The rows of a group lie close to one hidden flat surface of 14 dimensions, which passes through zero. Surfaces can cross.
Known rows, each followed by its group:
[  0.6  20.4  13.9   0.6 -19.1 -15.9  37.5  -0.3   0.0   6.2  -7.5 -27.1
   7.9  13.3 -22.7  26.3  10.2  -4.0] : toz
[ 29.1 -16.2 -21.5   3.6  15.1 -15.8  22.4 -20.0   1.0  16.9 -10.2   6.8
  -5.0  11.2  -3.0  27.2   7.0  -4.2] : Lif
[-13.3  -5.3  -1.4  11.5 -24.4   3.7  14.8 -12.9   4.1   5.1   0.8  -9.7
  19.6  -4.5  -3.5  -4.6  22.4   4.6] : Lif
[ 12.6   8.3  -4.1  12.6  19.5   8.6 -28.4  24.8 -13.5   7.3  11.8  -3.6
  -5.9   8.3  13.7   6.3  12.3  19.2] : Lif
[-20.2 -24.0  -9.7   4.3   3.5  14.7 -20.5  -3.7 -17.4  -8.9  33.3 -18.1
 -40.9  21.1   2.4  30.2  -4.9  14.3] : toz
[  2.9 -13.3 -23.4 -12.3   0.8  -0.3  15.2  20.8  40.3   0.4 -13.0  19.1
  24.7  37.8 -17.2  -4.5 -58.2  26.9] : Zep
[ -2.7  39.5   6.7  -9.9   1.7   0.9  28.1  17.5  14.6   6.9  -1.0  -9.3
  -6.8 -15.9 -40.7 -13.7   3.2   6.9] : toz
[-36.8 -13.1  12.7 -26.4  21.2   0.6 -17.2  -5.8 -27.2   0.0  11.6   1.7
   5.7  14.6  27.6 -35.1  22.6 -20.2] : toz
[-22.1 -31.8   5.7  12.1  -3.0  13.5   6.8  -8.3  13.3  -4.4  -9.4 -10.1
  21.9 -15.8 -10.6   0.5  -3.4  -0.3] : toz
[ -8.5  -8.5  -1.2  12.7 -16.4  -7.2   8.4 -27.8  -7.6   0.0  10.3  12.3
   3.1  21.2  14.9  -6.7 -37.8 -12.4] : Lif
[ -7.6  20.0   3.8  17.9 -22.0 -16.7  15.3  -4.4  17.2 -27.2  -9.4   1.3
  -2.6   5.4   8.3  45.7 -15.0   6.1] : Zep
[  6.9 -18.1  -4.2  31.1 -10.1  -1.3   8.1  -1.5  15.1 -30.2  16.8  -6.1
 -13.2  24.3   1.2 -13.0   3.6 -20.1] : toz
[ 25.0   2.4 -11.0  12.6 -13.0  -8.5 -17.4   0.3  16.6  -1.1  36.7  15.0
  -1.1   2.3   2.4  11.9  -0.6   3.3] : Lif
[-12.7  10.0  16.0 -21.5 -10.6   9.8  -6.1   0.5 -12.3  -6.0 -22.8 -23.4
  19.4 -33.9  -7.7  -2.4  27.7  17.1] : Lif
[-10.1  12.1   1.6 -15.9 -18.3   7.2 -12.6  -9.0 -14.9   0.8  -5.2   0.0
  -8.6 -15.6  -4.3  26.9  14.8  14.6] : Zep
[ -9.6 -14.8  -4.0  11.4   1.2 -16.4 -10.8 -14.2  25.8  14.0 -18.6   4.6
  38.9   7.9  13.6  -9.0   1.2  10.9] : toz
[ 13.6  22.5 -14.9   1.1  -2.1   2.0  -3.2   6.8 -15.5  -1.5 -18.0 -29.4
  10.3  12.1 -21.5  -0.4  25.1 -17.5] : Zep
[  8.9 -30.8  21.6  -3.6  16.3  -6.6 -17.2  13.7   8.6  -1.9   2.1   9.6
 -38.8  36.1   9.4   8.5 -12.5  -5.4] : Zep
[-10.7 -13.9  35.1 -20.1 -29.0  13.5 -14.3   3.3 -18.6  15.0  20.0 -19.3
   0.4  -1.4 -23.9  15.0  11.5   1.7] : tigo
[-28.3   4.6   6.0 -18.4  37.9  -8.8 -12.3  -5.6 -12.8   2.3   7.9   7.3
  -2.0  17.3 -11.6   3.1  32.1 -18.1] : tigo
[ 11.7 -30.8  17.5  10.1  23.2 -11.5  -7.4 -19.4  -7.3 -14.9  22.2  16.2
   7.3  17.3   8.8 -18.3  28.1 -17.6] : tigo
[ 32.9 -20.8  -6.8 -28.6 -14.3  -1.6   3.3   3.2   3.8 -20.2  22.6  26.1
  14.8 -16.9  12.6   8.7   5.0 -28.0] : tigo
[  2.8  15.4   7.6  31.7  -4.8 -19.5  12.8  -8.3  11.8  -6.5  -3.6   3.1
   5.0 -13.1  26.5 -20.0  -8.9 -28.1] : Zep
[ -6.2 -11.3  -0.6 -11.8  13.9  11.3  13.8  16.5  11.5 -30.3  38.3  18.8
  -6.5 -24.4  -5.7  -8.8  22.1 -29.1] : Lif
[ 35.4 -28.2 -29.0  -7.8   0.8  30.8 -14.2  25.3 -21.1  -4.6  11.1  11.5
  11.2  22.9   4.1  22.9 -12.8  24.4] : Zep
[ 30.6 -16.5 -11.8  13.9  32.8   4.8 -12.8  -6.1 -39.7  11.3   8.5 -10.7
  -8.7  12.4  15.1  14.3   9.2  19.4] : tigo
[-14.4  12.4   2.3 -25.3  25.2 -25.5 -11.2  -6.9 -20.3 -25.6  45.3  -6.5
  40.1  17.8  23.9 -16.1  -9.8  18.1] : Lif
[  4.6  31.9   9.6  -9.2 -12.0 -11.9 -20.0 -10.3 -11.4  -9.0   8.0   1.9
  30.9  -0.8 -15.4   9.6   8.1  12.3] : tigo
[ -2.7  -4.3  10.4  -0.9   0.8   0.1  -1.8  -1.9  -5.0  24.0  -5.6  -7.4
  -1.4  -9.2   1.7  -9.5   7.5 -10.2] : tigo
[-14.7   2.4  -9.8   1.1  -9.0 -16.0  -2.4 -15.4   5.5  15.2   7.9  -0.6
 -30.2  30.2  17.6 -10.1   2.6 -10.9] : toz
[  8.0   8.3  15.6   7.4  32.5  -2.2 -21.0   6.8 -29.3   2.9 -14.2  -1.2
 -24.8  20.4  15.3   9.0   1.6  14.7] : tigo
[ -4.6  17.0  -9.4  25.8  18.0  26.4 -11.5  14.8  12.5  -5.9   5.1 -14.4
   7.2 -38.0 -37.6 -19.1   7.4  25.2] : Lif
[ -9.1  26.5  -5.5   1.2 -15.0   1.4   2.2  15.5  24.7  27.5   0.1 -17.5
  15.1 -13.9 -26.8 -10.6 -12.0  27.1] : Zep
[ -5.1 -21.9   9.9 -11.1  11.6   1.2  31.6  -5.9 -13.7 -25.0  47.4  15.8
  34.5 -15.9  17.3  -7.4   2.9  -0.8] : Zep
[ 21.9  -9.4  -5.8   1.4   2.0  -5.7  -7.5   6.9  15.6 -15.4  11.2   0.8
  -5.7   6.0 -11.3  24.6  19.4  -6.4] : Zep
[ 12.4   3.1   8.5  14.7 -12.7   4.1 -26.4  -9.7  -0.8  -5.4  -5.2   9.4
   2.6 -13.5   1.1 -14.2  -5.6   0.3] : Lif
[-49.0 -23.4  -0.6  19.4  20.3  -1.4  29.6 -36.4   4.9  31.6 -25.2 -24.9
  16.6 -10.7 -14.0 -21.2 -12.7 -22.4] : toz
[  8.5  22.9  26.2  -5.8 -22.2  -6.9 -12.4   2.7   8.7 -14.7  -4.6 -17.7
   4.3  -3.1 -29.6 -13.4 -35.5  13.1] : tigo
[-18.3  11.2  -9.3   2.9   0.5  17.5 -14.9   8.2 -15.9 -18.4   7.4  19.2
  -2.0   9.6   1.4  11.8   7.0  -9.6] : Lif
[ 11.2  -0.4  48.4  -2.0  -0.9  -7.7  13.1  15.7 -16.3  23.2   3.4 -17.4
  12.1  -4.7  19.3 -35.7  -1.6  -8.6] : tigo
[ 46.9  -2.8 -12.8  17.3  -4.0   7.7 -17.2  29.4  -7.6   9.0  30.6   9.8
 -11.7  -6.3  38.5  -2.2  15.2 -14.0] : Lif
[ 12.7 -15.3  40.6  17.1  18.0  -3.1  -9.4 -22.6 -25.3   4.4   5.8   2.1
  -1.6 -21.1  13.1 -28.2  15.1  -0.3] : Zep
[  1.1  -4.3  12.7  -5.0   5.7   7.8  14.0  26.0  18.3   2.6  45.2  14.2
  20.3 -32.0  -4.0   1.1 -10.4  14.5] : tigo
[-29.2   2.2  29.8 -40.2 -10.3   4.1  -4.5  30.3  20.5 -32.8   2.9  12.4
  -7.1  -0.1  -4.9   9.2 -12.3   2.9] : Lif
[ 14.7 -14.9   4.1  19.3  51.5  12.2 -15.8  -1.5 -20.2  17.1  18.4 -17.5
 -14.1 -42.8  11.4 -32.7  31.5   6.9] : Lif
[  7.8  12.9 -28.8 -20.7  13.2  20.3 -43.0  -1.5 -37.2  11.9  11.1   2.9
  -6.6   0.6 -11.9  32.6   7.1  36.1] : Zep
[ -3.0  43.7  -4.0   9.1   1.8 -14.0 -15.8  -1.6 -15.2  -8.5  -1.7  -9.2
  13.2  11.9   1.0 -19.7   5.4 -32.3] : Zep
[ 10.6 -12.6  14.9  13.3   0.1   1.8  -4.4 -20.0  -6.7   4.8 -16.1   6.8
  11.6   0.9 -21.8 -12.1  10.9  -5.5] : toz
[ 30.0  -9.2  29.9 -13.4 -23.6  -0.4  -3.4   7.0  -1.9  -6.4 -21.8 -10.5
  -4.9  -1.7  -7.0 -10.4  -4.3 -15.9] : tigo
[-10.3   5.7 -40.4  -1.0   6.2  33.9 -24.3  13.9 -18.6  -7.9  57.4   7.7
   2.1 -17.1  -3.2   2.2  23.8  -4.1] : Zep
[  2.8   9.5  -2.0  20.3   6.4  -7.6  36.5 -12.2   6.1  24.7   5.0  -1.9
 -12.1 -25.1   6.1 -22.4   8.4 -11.2] : toz
[ -6.5   0.7  -5.5   3.9   0.8  -2.2  -1.6   0.1 -10.2  14.0   5.0   2.3
  14.0  21.2  10.4  10.4   3.9   4.4] : tigo
[  3.5  24.9 -12.9 -20.7  36.0 -27.3  41.2  11.0  10.4 -15.8 -13.6 -30.5
 -33.6   7.4   8.3 -30.8 -26.3   6.3] : tigo
[ -5.0   5.4 -21.9  21.2   1.7   4.7  18.7  -4.8  -5.5 -20.6  22.0  -4.5
 -19.4 -11.2  27.2  16.5   1.9  48.6] : tigo
[ -4.1  22.0  -2.8 -18.8  -3.4   1.2  -3.5  16.9  -3.5   2.1   9.4 -30.7
 -15.2   3.8 -22.7  15.2  26.4  27.0] : toz
[ -8.2  -2.0  -3.4 -20.4 -18.6  19.6 -12.8   3.8   8.2  -1.3  -8.6  25.7
   1.7 -13.9 -11.2 -10.3 -21.1  12.0] : Zep
[ -0.7  -4.2  22.4  -2.4 -33.0  -7.3  28.3 -16.0  -7.6  -0.5  -9.5   0.2
 -18.8   9.5  -1.0  10.0   2.2 -42.0] : toz
[ 20.8  13.2   9.5 -10.0  45.4 -20.2  -8.1  22.0  -9.5   3.4 -10.0 -16.7
   4.8  23.5   1.1   3.5 -11.2  11.2] : toz
[-44.3  30.3  -6.3  17.7 -12.3   6.7 -17.1 -18.2  -2.2 -12.1 -16.9  15.0
   3.4  -5.8   1.1 -22.5 -13.9 -19.8] : tigo
[ 12.2  17.2   7.3  -9.8 -32.6  -8.6  10.8   3.3 -22.6  39.5  -9.4   5.8
   0.0   5.0  38.2  13.9  10.0  11.1] : toz
[ -7.9   4.2  -2.2  14.7 -33.8  14.4  33.4  31.6  20.2  -4.0  21.0  -4.5
  28.6 -25.9  21.9  -0.8   7.2  23.1] : toz
[-22.0   0.6 -25.4  -8.4  22.0  -3.9   8.1   0.4  21.1  10.1   6.8   2.8
  -3.9   1.6  -6.6 -18.9  -6.9  -8.2] : Zep
[  0.8 -11.6  -6.9 -15.4   0.6 -15.2  21.4  -9.6  22.2  -1.0  -6.8   5.7
  13.4 -18.2   7.4   9.9  13.3   4.3] : Lif
[ 38.8  -8.4  -2.7 -13.4  12.4  -3.9   3.0 -13.2  -7.2  -0.2   4.4  -1.9
 -14.1 -34.2  -8.8   4.5   5.5 -11.6] : Lif

New rows. What belongs after each?
[ -1.2  45.5  13.9 -51.1 -14.0 -16.9  15.3   8.8  10.9  -0.6 -25.3  28.3
  13.6 -23.4 -10.8 -10.5  -0.3 -33.3] : toz
[-14.5  12.8  -6.1   1.7   2.2  -7.8 -13.5  -3.0  29.0   9.5   6.1   6.7
   1.9  -1.9 -25.3  15.9 -11.9  20.9] : tigo
[-14.2  -0.8   7.2   4.9 -30.9   4.2  -4.4  -9.5 -22.7  17.6  -1.8  -2.7
  -0.5  -2.4  43.3 -15.1 -12.6  -7.1] : Lif
[ 37.2  27.0   0.5  -7.5 -38.5   1.7 -33.9  23.8  -2.8  -0.4 -19.2  -1.4
  11.0 -11.8  21.1   1.2  -4.9   1.7] : Lif
[ 13.6  -1.3  21.6  -5.1 -17.3 -10.0  -4.1  13.4  -2.9 -13.4  38.4  18.9
  24.2  17.9  16.6  24.5 -20.7  25.3] : Zep
[ 25.9 -13.3 -30.3  -8.3  -1.7   7.4   8.4  -6.5 -21.1   4.7  18.9 -26.7
  25.6   1.4 -18.6  12.1  10.0   5.1] : tigo
[-17.9  12.8  14.3   5.6 -21.7  -4.2  -1.7   8.8  52.8 -10.8 -10.8  43.7
   2.3 -28.4  -1.8  12.9  11.8   6.1] : tigo
[ 30.6 -10.9 -28.4 -21.2  15.0   4.0  -8.7   0.8  11.7 -29.3  -0.6  15.1
  -6.3 -18.8 -22.3  45.4  18.8   0.6] : Zep
[-10.7 -26.8  42.2  -6.7  -3.2 -23.5  11.8 -39.8  -1.8  16.7  13.7  10.9
  -4.7 -24.9  23.0  22.5  15.8  38.3] : Zep
[-48.3   0.2 -20.6  -5.2  18.9  19.9   2.9  -7.8 -26.1  20.2  25.5   2.9
  -3.1 -17.4  25.2 -24.5  -7.2   3.2] : toz
[-16.3  -2.9 -33.9  -8.3  15.4  -1.9 -30.9 -16.1  -3.8  -4.8  22.4  -3.8
 -31.4   4.8  16.0   8.4   7.1  -0.3] : toz
[-19.5   7.0 -43.0   3.6 -12.9  18.2   0.1 -10.3 -20.2 -15.9  17.8  23.6
  10.6  -8.1  32.1   5.5  -0.1 -17.2] : Zep
[-20.8   2.1 -22.8  -8.1  -3.8  24.3  13.7   7.3 -35.2 -12.8 -21.1 -21.6
 -15.7  27.6  -3.6  25.2  25.0   1.6] : tigo
[ -9.5   8.2  -2.4   9.7 -31.1 -17.0  -8.4  -1.4  22.4 -13.8 -29.7  22.2
 -19.8  46.3  26.2  25.6 -13.0  13.8] : tigo
[  1.7  23.5  -7.0  17.5  -8.6 -10.6  12.7 -17.3  13.5  20.8   2.4   3.7
  -3.8   4.6 -23.6 -10.1  10.9  14.0] : toz
[-36.3   9.2 -24.7  -1.9 -22.0  20.5 -17.6 -19.3 -26.9  30.1  -8.5  -6.0
 -41.2 -30.1  27.4  34.3  13.3   8.3] : tigo
[ -8.0  12.4  -8.9 -15.7  -2.1  18.1 -12.2   3.1 -48.9  33.0  15.2 -26.0
   3.0 -10.8   0.5  37.1  18.0  21.4] : tigo
[ -2.3  30.6 -31.1   0.2 -12.9   8.7   6.8  32.2  30.4 -29.8 -11.1 -12.5
  -5.9  11.5 -26.6  -1.2 -36.1  -0.5] : toz
[ -1.2 -16.6 -10.4  51.8   8.9  11.1  11.3 -10.9 -18.5  20.3  33.7  -6.0
  -9.2  27.6  10.6 -22.3 -21.8  -6.6] : Lif
[ 16.7  13.6   5.3  22.8  -2.4 -11.9  33.6 -17.7  -0.6 -16.9  18.6  -2.7
  13.1 -11.0 -25.7   9.5  24.0 -14.8] : toz
[-12.2  -2.8   7.2   6.7  -6.3  17.7  30.6  17.9 -12.4 -10.3  21.0 -11.7
 -21.4  -4.8  10.5 -18.8   0.5 -21.0] : toz
[  1.2  16.9  -4.7   3.4  29.9   9.5  -7.3  31.3  15.2   8.0 -23.7 -16.6
  -8.3 -17.6 -10.6 -16.0 -25.2  20.8] : Lif
[  6.4  -5.9 -10.3  -1.5  23.8   2.6  19.7  20.8 -19.7  19.2   3.5 -24.7
   5.4  24.8  12.0 -19.0 -10.6  -8.4] : Zep
[ -9.6 -15.2  -8.7   6.4   6.3  15.7 -21.6  -2.1   9.2   0.7  -5.8  18.8
  -3.7  -0.5   6.4 -37.3 -12.5  -0.9] : toz
[  0.5 -11.4  28.3  -7.6 -25.6  26.9  -4.2  30.3   0.6  -6.7 -14.1  -3.5
  25.5  -6.3 -11.3 -19.3  17.6  19.8] : toz
[-12.1  -0.7  16.8   8.1 -18.7   9.0  18.9 -10.4 -14.1 -17.1   8.6   8.1
  16.5 -21.5  13.2   4.4  -3.7   6.9] : Zep
[ -9.9  34.2   6.0   9.8 -30.0 -15.9   4.7 -19.0  -8.9  -0.3 -32.0 -15.3
  -1.6  -4.6  11.0   7.6  17.5 -21.9] : Zep
[ 49.6  -1.8  12.7  20.6  -5.7   2.8   4.7  -1.4  -5.4  19.7   0.7  17.1
 -14.6 -22.2   5.2  12.6   2.2  17.5] : toz
[  9.7  13.2   8.0   2.8  37.3  -8.0 -12.5 -13.0 -15.3   1.8   7.7 -10.3
 -14.9 -30.8  -8.4   4.8  14.2   5.4] : Zep
[-28.2   8.1   3.2   9.3  -4.6  35.9   7.2  23.0 -27.7 -27.0 -23.2   9.0
 -12.1   2.8  14.5 -17.7 -11.0 -26.4] : tigo
[-16.1   4.4 -24.5 -10.9 -27.1  18.8  18.9  11.3 -14.5 -14.3  13.8 -22.9
  -0.6 -35.9  22.0  27.9  10.7 -11.5] : toz
[-12.7 -11.9 -16.5  20.3 -14.9  -1.4  10.5 -41.6   2.9  10.9  13.9  24.6
 -14.1   8.6 -10.9  20.7  16.1 -19.3] : Lif
[  3.0   6.7   4.9  -1.1   2.4  -1.0 -26.5 -10.0 -11.7  -9.3   9.4   9.6
  -6.9  20.4 -23.2  31.7  -1.3  16.8] : Lif
[ 24.7  20.7  19.0 -16.1  39.5 -11.7   1.7  15.2 -11.6 -31.0   5.9  36.0
  13.9   0.9   0.7 -29.4 -14.4 -34.9] : toz
[  0.4   7.2 -20.5   8.0   8.6   6.1   6.4  -2.8 -36.8  11.4   5.0 -11.1
  10.9  21.5  10.4  17.1   6.5   7.8] : Lif
[  2.5  13.0 -16.0  -9.7 -19.6  -1.0   4.8  -9.3  13.0  -1.4   1.1 -19.6
   5.6 -19.1 -29.0  14.5   5.4  22.6] : tigo
[  8.5  -2.4  14.3 -19.0   4.9 -22.1  -6.6 -31.5 -13.2   1.9  28.1 -13.6
  -8.5  13.6 -29.5  14.6  -6.8   6.8] : Lif
[ 49.2  -4.9   0.0  16.6 -37.2   2.1   1.2  28.4  26.6 -28.9 -18.6 -21.1
 -23.1  13.1 -14.1  30.1  -4.1   3.1] : toz
[-19.3  -8.9  -3.7  13.1  18.3   0.3  15.0   6.0   3.7  -4.0   9.2  -5.1
 -12.4  22.1   3.5   3.2 -19.8   5.4] : Zep
[  6.2 -28.1  -8.4  30.3 -13.4  -3.0 -11.1 -12.6  36.6  -3.3 -14.0   8.7
  15.8   0.8  -0.6   7.2 -14.4  10.4] : toz
[-16.9  30.7  18.0   9.1   7.2  -6.8   6.0   8.6  -7.9 -16.9   1.2   7.8
 -15.8  -8.0  30.4  -5.2  -4.9  24.3] : tigo
[-32.0  24.5  -7.1   4.2  13.5  24.2 -15.8  42.5   7.0   3.2 -16.9 -14.5
   5.2  -1.5 -16.6  25.6  12.5  59.1] : Lif
[-18.3   5.7   7.8  -7.7 -16.6 -19.3  -9.0 -17.4   5.7  19.6  15.1   7.6
 -26.7  27.0   6.5  16.6 -29.2   2.3] : Lif
[ 22.1  13.2  37.1 -16.7  -0.5 -17.7 -17.6  17.2  -0.3   9.9  16.3  -3.3
  -9.9  -0.5   2.1  22.8 -11.7  21.2] : Zep
[  4.7 -40.5   2.8  18.3 -12.2  28.2   9.6  15.9   7.9  28.6  26.6  -0.4
  -0.6 -27.1   8.5  -3.9 -19.6   2.4] : tigo
[-33.4 -10.9 -15.4   8.5 -44.2  41.9  -1.4 -22.6 -48.5   9.1  44.2  23.8
   5.8 -15.1  25.6  25.3   2.0  18.0] : toz
[  0.7  -3.3 -10.1   5.0 -16.4  21.4   8.4  12.1   1.7 -39.8   3.9  -1.0
 -14.0   1.8  -5.6   9.4 -19.3  10.9] : tigo
[ 11.8  10.9  -9.6   5.9 -34.3   4.0   1.0   0.7  13.1   9.4 -16.9  -1.8
  25.8 -11.9  -4.0 -10.2 -26.0 -10.1] : tigo
[ 41.4  -3.4   4.3   5.5  10.9  18.0 -27.0   8.5  -0.6 -13.9 -15.7  12.3
   0.2 -32.8 -25.3   3.3  -9.6  -4.1] : tigo
[ 17.5  -6.0   4.5  -1.4  -2.2  -5.6  19.9  14.0  13.9 -17.7 -23.7 -14.6
  41.3  15.6  -9.2 -12.3 -22.0  15.9] : Lif
[ -6.6  29.3 -25.9 -19.3  17.1  -4.6  11.3   3.1 -25.4  12.4  -2.5  -9.8
  13.1 -19.3  28.1 -10.9   5.3 -11.8] : toz
[ -1.4  -1.5 -24.2  10.3  47.8 -30.1  20.9 -24.8   6.7  15.1   6.1  -3.0
   1.5   4.2  18.5 -28.3  17.6  -5.2] : tigo
[  4.8 -10.4  12.2  25.4 -22.8  22.9  16.9   9.2   1.7   4.6   5.8   4.0
   4.8  -9.6  -9.4   1.9  -9.5  21.4] : toz
[  1.7  27.2 -28.8 -13.1  37.3  -9.7   1.8   6.8 -20.9  -1.0 -16.2 -18.4
  17.1   3.9   6.1   6.8 -27.9  -9.3] : toz
[  6.6  -7.8  16.1  -4.7  -5.9  -4.0  26.1   9.5 -28.7  -1.8  25.8  -2.1
  46.5  22.6  26.6  -8.5 -22.0  15.1] : Zep
[-11.6 -13.4  16.6  10.3  14.3  12.5  -1.1   6.2 -35.1   8.5  24.5   9.7
   0.8  28.7  22.7 -10.0 -15.9  10.3] : toz
[-10.9  30.1 -14.7 -11.2  31.6  -9.2  25.8  17.9   4.2  -2.6 -20.4  15.7
   9.6 -10.3  16.7 -10.9  19.3 -15.7] : tigo
[ 57.0  -9.6   2.8   5.2   4.3   4.3   9.8 -11.8 -10.1  18.2   0.7 -32.0
 -24.4 -22.5 -44.5  10.5 -26.9  12.5] : Lif
[ 23.9 -14.9  18.7   7.5 -13.4  14.4 -18.3  -6.4 -18.6  -6.4 -27.6  11.2
 -15.5 -14.1  13.6 -12.4  10.9 -24.7] : Zep
